There are 4 nested groupings, the coarsest first. Each group lies inside one group of the grouping before and may be the whole of it. The rows also spread widely along 14 directions, which tell nothing about the answers.
(in the rows, 128 means zero)
Known rows, each followed by its group in each grouping:
[115 124 120 137 113  95 134 135 129  74 145 124 131 187 129 141 144 116
 143  86  48 115 157 127 126 129 130 114]
mavib gad K_907 K_276
[158 118  64 130 116 141 181 124 169 181 146 147 153 222 112 133 149  94
 173 125 126 114 121 169  88 155 137 118]
mavib gad K_907 K_749
[150 127 169 106 152 127 114 129 176 127 104 124 116 137 128 147 129  88
 100 168 123 102 118 103 119 102 120 122]
Nomo dag K_798 K_97
[144  95  92 153 107 136 142 117 136 123 138 143 120 154 114 153 119 146
 107 110 163 121 131 181  90 137 147 128]
mavib Gifes K_268 K_30
[156 101 118 138 136 136 155 127 159 132 119 147 106 158 136 109 126 146
 142 121 154 128 138 144 132 155 112 126]
mavib Gifes K_270 K_55
[126 130 153 101 141 144 130 107 137 107 135 111 129 165 130 140 120 129
 142 129 107 134 174 125 121 141 114 120]
mavib Gifes K_507 K_885
[171  81 181 106 120 154 126  81 114 125 113 164 108 126  90 191 129 122
 110 108 134 108 149 123 137 130 131 114]
mavib Gifes K_268 K_966
[142 113 127 131 133 143 136 120 199 164 115 139  93 156 146 119 142 125
 132 150 156  89 131 120 135 113 147 105]
Nomo dag K_555 K_824
[121  98 158 164  92 158 174  94  88 111 142 203  15 154  96 157 127 152
 123  51 109  82 160 148 133 151 159  58]
Nomo dag K_798 K_329
[112 174 148 134 102 177 135  85 163 147 149 135  70 189 103 140 105 118
 136 150 171 105 130 120 111 149 138 114]
Nomo Ginir K_729 K_886
[100  96 122 140 106 117 101 151 147  82 148  90 164 177 175 124 134 195
 118 119 133 194 210 180 129 143 128 111]
mavib Gifes K_507 K_855
[110 128 166 108 162 153 127  98  98 125 134 131 116 150 123 135 129 121
 114 128 156 116 159 138 105 160 101 127]
mavib gad K_504 K_647
[150 141 154  91 182 135 149 109 108 139 131 169 123 216  91 170 177  49
 171 120  75  88 149  62 141 123  89 109]
mavib Gifes K_270 K_80
[138 127 104 148 111 117 157 113  89  66 153 162  94 185  99 152 111 120
 154  68  75 112 137 134 118 144 125 120]
mavib Gifes K_268 K_966
[130 155 120 137 114 111 106 145 176 122 141 114 160 182 146  87 124 103
 105 171 163 134  93 133  97 158 106 159]
Nomo dag K_798 K_97
[112 135 124 109 152 145 173 124 179 148 138 105 132 190 131 121 151 129
 148 136  97 121 183 136  92 159 110  99]
mavib Gifes K_268 K_966
[136 113  70 126 123 135 102 146 123 134 139 123 144 196 135 181 116 112
  99 168 180 152 153 205  74  92 158  99]
mavib gad K_504 K_647
[131 114 132 118 149 163 137 120  87 126 128 139  97 132 142 135  63 128
 145 121 161 145 132 211  94 119 134 125]
Nomo dag K_798 K_329
[136 142 156 125 127 153 145 110 153 147 120 156  58 148 128  99 109 113
 113 147 157  88 119 124 113 159 125 102]
Nomo dag K_798 K_97
[160  94 127 102 144 126  84 125 130 104 115 129 137 151 157 147 120 134
 114 156 164 143 166 135 141 105 125 118]
mavib Gifes K_507 K_885
[115 163 154 130 136 137 126 101 129 115 140 150  86 185 110 137 131  86
 147 120 119  79 117  85 134 124 118 129]
Nomo Ginir K_729 K_886
[152 105 145  59 165 150 146 101 111 123 100 118  98 111 145 137  79 111
 136 135  93 102 168 171  93 125 130  96]
mavib gad K_907 K_749
[122  98 114 146 134 122 151 158 168 137 117 137  86 172 158 113 139 137
 147 110 104 111 169 156 139 109 153  77]
mavib Gifes K_507 K_885
[106 146 161 117 148 100 108 151 126 102 137 105 179 181 117 146 151  73
  97 143  97 133 130 127  90 138  94 147]
mavib gad K_504 K_647
[164 136 139  60  97 162  74  54 149 156 153 107 199 169 122 167 110  79
 177 159 140 115 116 120 123 109 152 170]
Nomo dag K_555 K_824
[116 113 160 137 112 155 113 124 151  87 127  93 100 114 139 165  69 179
  99 137 157 176 161 192 105 109 145 121]
Nomo dag K_798 K_329
[110 150 128 135 128 170  92  83 203 173 148  99 130 166 124 136 143 137
 108 179 234 104 139 109 117 126 142 153]
mavib Gifes K_268 K_966
[122 123 122 132 145 129 113 139 111 123 121 131 109 140 139 120 103 116
  68 157 191 119 125 182  73 142 122 123]
mavib gad K_504 K_647
[157 122  73 157 109 117 142 110 179 130 141 143 120 170 109 139 133  99
 150 107 126  67  84 123 117 105 159 154]
mavib Gifes K_507 K_855
[151 112 116 142 137 112 122 157 157  86 121 128 132 162 154 118 117 146
 107 151 154 164 131 147 120 137 101 132]
Nomo dag K_798 K_329
[ 85 101 147 115 124 153 112 114 143 120 147  72 166 145 155 143 128 186
  99 131 156 174 209 200  88 152 130 119]
mavib gad K_907 K_749
[128  98 101 131 118 117 120 135 163 136 139 123 158 181 143 135 168 135
 102 132 138 120 162 151 100 134 136 111]
mavib Gifes K_270 K_55

New rows, each followed by its group in each grouping:
[133 113 193 122 126 132 140 106 107 135 119 159  96 120 104 119 121  90
 124  84 101  76 110 130 123 155 122 136]
mavib Gifes K_270 K_55
[122 133 167 127 113 127 126 109  71  62 151 148 119 166 115 143 103 126
 138  86  94 148 142 137 123 163 100 135]
Nomo dag K_555 K_824
[ 90 143 180 161 107 176 163  99 167 159 141 131  61 138 120  98 100 150
 152  98 153 108 123 154 124 167 140 133]
Nomo dag K_555 K_824
[110 119 140 140 108 135  86 109 137  94 137 129  79 150 141 142 132 162
  66 141 176 108 180 121 126 127 150  91]
mavib Gifes K_507 K_885
[131 155 165 104 105 137 122  95 115 125 150 148 125 179 120 104 117  85
 153 119 107 103 114 111 122 172 114 136]
Nomo dag K_798 K_97
[124 139 149 160 140 104 175 165 193 103 111 133  74 155 140  83 121 115
 149 110  71 106 106 115 137 137 110 122]
Nomo dag K_798 K_97
[131 121 140 133 134 159 131  88 140 126 126 128  97 122 121 148  91 131
 139 116 166  99 110 155 112 111 140 154]
Nomo Ginir K_729 K_886
[112  97 129 148 142  96 181 186 168 105 116 131 116 171 154 103 167 145
  88 115  68 132 170 158  88 165 102  73]
Nomo dag K_555 K_824
[109 160 124 135 122 141 148 128 140 141 147 138 112 203 125 102 126 104
 124 142 147 116 125 147  84 174 110 116]
Nomo Ginir K_729 K_886
[119 146 132 101 104 136 145 141 118 132 134 130  85 178 120 161  84  68
 140 127  45 106 143 182  73  95 174  66]
Nomo dag K_555 K_824
[ 99 177 161 135 124 179 179  89 109 140 158 149  62 180  90 121  90 107
 157 107 126 109 124 147  86 185 114 121]
Nomo dag K_555 K_824
[148 102  91 148  83 128 137 111 112 143 135 182  75 162 129 107 117 116
 118  98 156  69 113 172 112 152 169 100]
mavib gad K_907 K_749
[114 139 171 103 142 116  81 115 125 109 118 135  84 147 156 105 131  99
 113 144 128  76 150  86 156 119 130 106]
mavib gad K_504 K_647
[139 103 126 145 115 120 131 108 138  89 131 145 101 150 128 133 133 151
 117 104 136 106 142 126 136 146 128 124]
mavib gad K_504 K_647
[ 90 142 168 127 121 146 120 117 160 148 137  98 117 142 134 109 112 120
 126 127 134 110 142 152 107 140 139 135]
mavib Gifes K_268 K_966
[146 112 155 118 160 134 123 148  92 116 108 154 121 160 134 144 103 101
 124 136 153 154 127 167 117 123  96 125]
Nomo Ginir K_729 K_886
[122 117 176 146  65 125  95  91 114  62 145 115 117 105 100 159  83 148
  92  83 123 126 119 153 114 142 147 166]
mavib Gifes K_270 K_55
[125 135 135 143  83 110 130 120  81  90 144 184  80 180 114 107 131 109
  60 111 132  83 121 135  83 198 117  91]
Nomo Ginir K_729 K_886
[147  96 115 113 153 142 133 117 143 161 116 155  96 163 163 102 139 129
 165 123 154  93 158 135 155 121 137 102]
mavib Gifes K_270 K_80
[118 155 166 128 155 142 103 120 137 113 132 102 146 129 144  97  76 114
 143 147 181 152  87 149 117 138  92 202]
Nomo dag K_798 K_97
[125 145 190 102 118 156 128 109 131 121 127 131  76 150 145 107  73 117
 192 115  94 130 144 133 162 130 135 113]
Nomo dag K_798 K_329
[115 128 156 115 150 151 123 112 129 136 133 119 120 155 125 145 122 120
 137 127 141 126 156 143 116 126 121 130]
mavib Gifes K_270 K_55
[122 160 143 110 102 155  77  94 104 169 151 170  79 212 130 118 132  79
 141 149 180  81 147 102 151 131 155  91]
mavib Gifes K_270 K_80
[161 106 120 118  90 109 112 130 153 112 119 144 109 168 143 127 122 116
 121 134 112 109 142 135 140 129 152  95]
mavib gad K_907 K_749
[117 143 122 149 130 115 160 170 155 138 141 150 119 223 115 132 166  84
 106 140  99 120 132 134  87 147 113  86]
Nomo dag K_798 K_329
[108 126 111 113 105 177 102  91 114 179 163 129 138 197 126 155 134 129
 105 154 212 131 176 189  79 150 156  99]
mavib gad K_907 K_749
[116 130 113 100 122 152 103 100 125 190 164 134 183 200 142 117 160  88
 135 147 170 101 133 156  86 147 139 131]
Nomo dag K_798 K_329
[127 121 145  93 122 130 106 119 153 117 139 112 155 178 140 153 154 119
 105 154 107 127 175 122 106 127 128  96]
Nomo dag K_798 K_329
[109 155 109  92 126 141 129 105 135 142 136 115  81 157 139 115  97  90
 116 153 116  61 143 155  67 126 164  87]
mavib gad K_504 K_647
[136 129 144  95 164 143 114 118 102  76 120  89 130 110 128 162  57 133
  96 154 150 167 148 183  68 124 100 152]
mavib Gifes K_270 K_55
[105 155 173  77 125 140  79 134 148 173 135 110 150 196 152 131 138  61
 136 178 110 118 156 126 118 104 145  96]
Nomo dag K_555 K_824
[102 149 138 139 143 146 144 117 116 119 142 130  85 161 117 122 104 116
 124 116 137 107 138 151  93 145 124 125]
mavib Gifes K_507 K_885
[141 138 116  94 135 153 155 111 210 153 136  89 157 175 151 112 112 123
 197 151 103 136 140 144 112 131 127 138]
Nomo dag K_798 K_97
[115 135 136 122 147 169 116  88 131 143 143 120 110 159 111 172 115 121
 135 136 173 115 153 140 111 106 140 132]
mavib Gifes K_268 K_966
[ 97 117 123 118 113 131 103  88 116 104 164 122 133 164 142 153 148 129
 145  89  95  83 164 128 123 100 164 116]
Nomo dag K_798 K_329
[151 145 152 118 102 150 127  89 128 123 142 141 108 166  89 159  93  91
 158 116 120 114 112 125 124 133 136 145]
mavib Gifes K_270 K_55
[106 182 141 152 106 158 147 108 172 130 157 113 102 196  94 129 107 119
 133 147 163 136 119 132  97 176 115 146]
mavib gad K_504 K_647
[123 118 101 118  75 137  80 114 158 164 149 108 159 177 148 136 121 113
 121 149 168 116 139 184 103 111 185 121]
mavib gad K_907 K_749
[132 117 142 111 136 134 136 125 145 122 123 124 119 164 132 136 132 129
 106 144 129 130 169 143 106 154 114 100]
mavib gad K_907 K_749
[165 146 122 132 135 126 176 156 149 122 119 163  82 223  92 164 120  70
 163 137  77 135 130 121 128 125 113  86]
mavib gad K_907 K_749
[164 126 101  91 121 141  90 109 120 127 141 136 157 180 125 172 120  95
  81 188 180 131 134 150  72 122 131 115]
Nomo dag K_798 K_329
[106 152  87  84  57 126  65  96  76 132 181 133 133 218 160 108 109  88
 148 125 112  88 168 163 101 132 189  85]
mavib Gifes K_270 K_80
[132 131 155 137  99 112 108 138 162 125 130 150 111 178 143 102 144 106
 115 136 127 108 121 108 144 143 131 110]
Nomo dag K_798 K_97
[114 122 190 186 128 129 174 166 158 130 110 157  49 152 111 108 118 125
 145  81 107 128 118 142 155 146 116 117]
mavib Gifes K_270 K_55
[144 147 166 128 192 145 118 149 161 173 102 147 123 185 120 145 140  56
 145 177 184 126  92 104 143  93  90 151]
Nomo Ginir K_729 K_886
[112 144 158 100 131 118  95 137 133 117 124 112 116 165 154 112 114  95
 124 152 110 116 151 131 125 124 131 107]
mavib gad K_504 K_647
[132 134 135 144 150 117 134 142 115 104 129 164  98 186 109 157 146  88
 100 130 122 109 124 112 109 122 107 109]
Nomo dag K_555 K_824
[126 132 160  85 192 135 123 132 123 112 123 109 160 180 129 156 150 108
 111 165 123 158 189 113 105 143  68 117]
mavib Gifes K_268 K_966
[117  92 156 116 173 118 140 144 136 128 109 121 135 129 152 107 151 125
 102 118 112 108 160 150 104 141 106 117]
mavib Gifes K_507 K_885
[165  90 101 145 136 140 153 156 148 121 101 161  78 164 146 139 107 158
  91 157 192 156 150 186 104 137 118  79]
Nomo Ginir K_729 K_886
[133 129 119 127 142 123 156 112 158  85 132 126  94 148 131 130 122 130
 137 113  85  91 136 112 112 125 123 120]
Nomo dag K_798 K_329
[132 138 134 132 117 132 115 111 168 134 135 121 127 165 136 105 121 117
 148 135 156 112 116 124 139 144 128 154]
mavib gad K_907 K_749
[172 106 134 119 114 144 170  87 124 126 129 159 124 140  88 135 115 119
 108 111 136 103 113 147  81 197 104 140]
mavib Gifes K_268 K_966
[146 134 155  98 145 144 129  81 102 136 141 173 117 175 128 107 139  82
 185 104 115  76 119  85 156 149 109 138]
Nomo dag K_798 K_329
[118 113 163 102 162 127 132 132 114 128 110 128 108 135 151 107 121 108
 120 123 111 106 156 154 113 140 114 108]
mavib gad K_907 K_749
[ 95 153 168 150 147 152 120 140 135 130 129 113  91 146 156  66  73 142
 147 135 193 160 128 168 134 161 104 158]
mavib Gifes K_507 K_885
[113 117 132 130 113 128 120 122 165 113 134 105 120 156 128 156 137 139
  91 135 125 117 167 148 100 125 147 103]
mavib gad K_907 K_749
[ 97 130 114 116 160 109  90 138 145 126 139  98 171 171 160 112 164 114
  87 158 154 110 160 130  92 129 112 134]
mavib Gifes K_268 K_966
[118 129 132 139 165 130 136 157 110 119 118 137  91 170 142 127 101 107
 150 122 133 141 142 169 127 112 119 115]
mavib gad K_907 K_749
[130 162 157 106 119 142 113 110 122 136 135 137  96 172 127 102  89  84
 159 138 130 108 121 123 132 145 128 131]
mavib Gifes K_268 K_30
[121 148  98 115 146 105 132 120 133  95 136 138  90 186 146  95 151 112
  95 146 117  70 158  93 101 163 110  90]
mavib gad K_907 K_749
[127 132 122 139 154 126 130 153 148 118 117 131  82 171 143 131 110 116
 141 138 132 128 149 139 136  97 130 105]
mavib Gifes K_268 K_966
[148  97 149 127  97 120 149 134 154 114 123 150 111 183 104 173 161 121
  97 120  83 121 170 131 117 147 135  68]
mavib gad K_504 K_647
[129 129 142 127 161 145 129 124 182 155 114 129  93 160 147 105 137 128
 135 156 169 106 149 108 146 130 117 117]
mavib Gifes K_268 K_966
[153 126 185  92 110 108 105 127 133 126 110 151 117 164 137 100 134  75
 123 137  92  97 132  96 153 158 118 105]
mavib gad K_907 K_749
[136 121 121 102 128 140  53  95  92 140 148 151 149 174 147 149 136  91
 117 153 196 100 129 130 128  95 149 132]
Nomo dag K_798 K_329
[149 103 189 102 115 144 117 142 123 170 106 146 116 147 115 158 108  75
 124 132 115 131 135 174 121 111 149  98]
mavib Gifes K_270 K_55
[173  94 139 125 150 132 114 137 182 149  90 139 101 132 144 138 115 107
 141 150 156 108 118 128 160  77 146 127]
mavib Gifes K_507 K_885
[101 122 161 130 124 124 137 121 134 129 140 121 137 159 128 113 146 114
 133  94  98 105 143 143 116 159 121 133]
mavib gad K_907 K_749
[124 147 181 129 130 122 120 160 111 140 115 154 110 169 125 104 106  65
  99 148 142 125  94 155 100 154 102 125]
Nomo Ginir K_729 K_886
[118 100 156 132 134 146 133 130 162 143 121 120 116 144 124 147 150 152
  64 145 165 131 175 156  90 151 122  98]
mavib Gifes K_270 K_55
[119 167 195 127 121 160 157 144 198 147 125 105 102 176 103 142 102 101
 130 166 111 160 130 138 102 147 113 112]
Nomo dag K_798 K_329
[153  84 131 115 165 155 161 109 151 141 112 149 100 137 134 151 140 142
 129 126 140 105 157 144 117 120 125  98]
Nomo dag K_798 K_329
[122 110 186 158 142 153 124 110 130 131 131 155 117 151 100 168 153 128
 113 110 173 130 125 117 142 132 107 149]
Nomo dag K_555 K_824
[122  96 129 171  61 111  83 135 117 116 156 169 129 206 128 146 173 140
  95  98 162 132 156 138 154 139 155 101]
mavib Gifes K_270 K_80
[ 87 168 162 154  80 115 145 137 188  93 143  99  67 169 137  85  94 133
 171  91  48 112 140 121 148 143 148 117]
mavib Gifes K_270 K_80
[136 107 169 139 114 149 136 127 145 139 118 143  82 151 118 154 104 122
 170  94 110 131 143 153 160 102 154 112]
mavib Gifes K_270 K_55
[113 109 110 170 136 121 127 139 135 138 132 152 108 164 147  93 146 134
 117 112 186 102 118 156 127 147 126 136]
mavib gad K_504 K_647
[116 191 175 112 138 150 123 115 167 108 129  88  96 161 135  91  60 113
 174 161 136 153 125 119 139 155  98 161]
mavib gad K_907 K_749
[111 136 146 129  98 138 131 109 159 124 148 126 109 191 121 135 150 133
 121 124 115 114 173 118 124 161 136  94]
mavib gad K_907 K_749
[117 128 137 140  84 140 108 105 168 109 134 117  65 136 139 122  93 153
 116 124 139  99 151 141 133 120 174 104]
mavib Gifes K_507 K_855
[119 152 125  66 138 127  78 124 137 127 133  84 155 166 155 130 108  88
  95 192 129 119 167 144  75 116 134 109]
mavib Gifes K_268 K_966
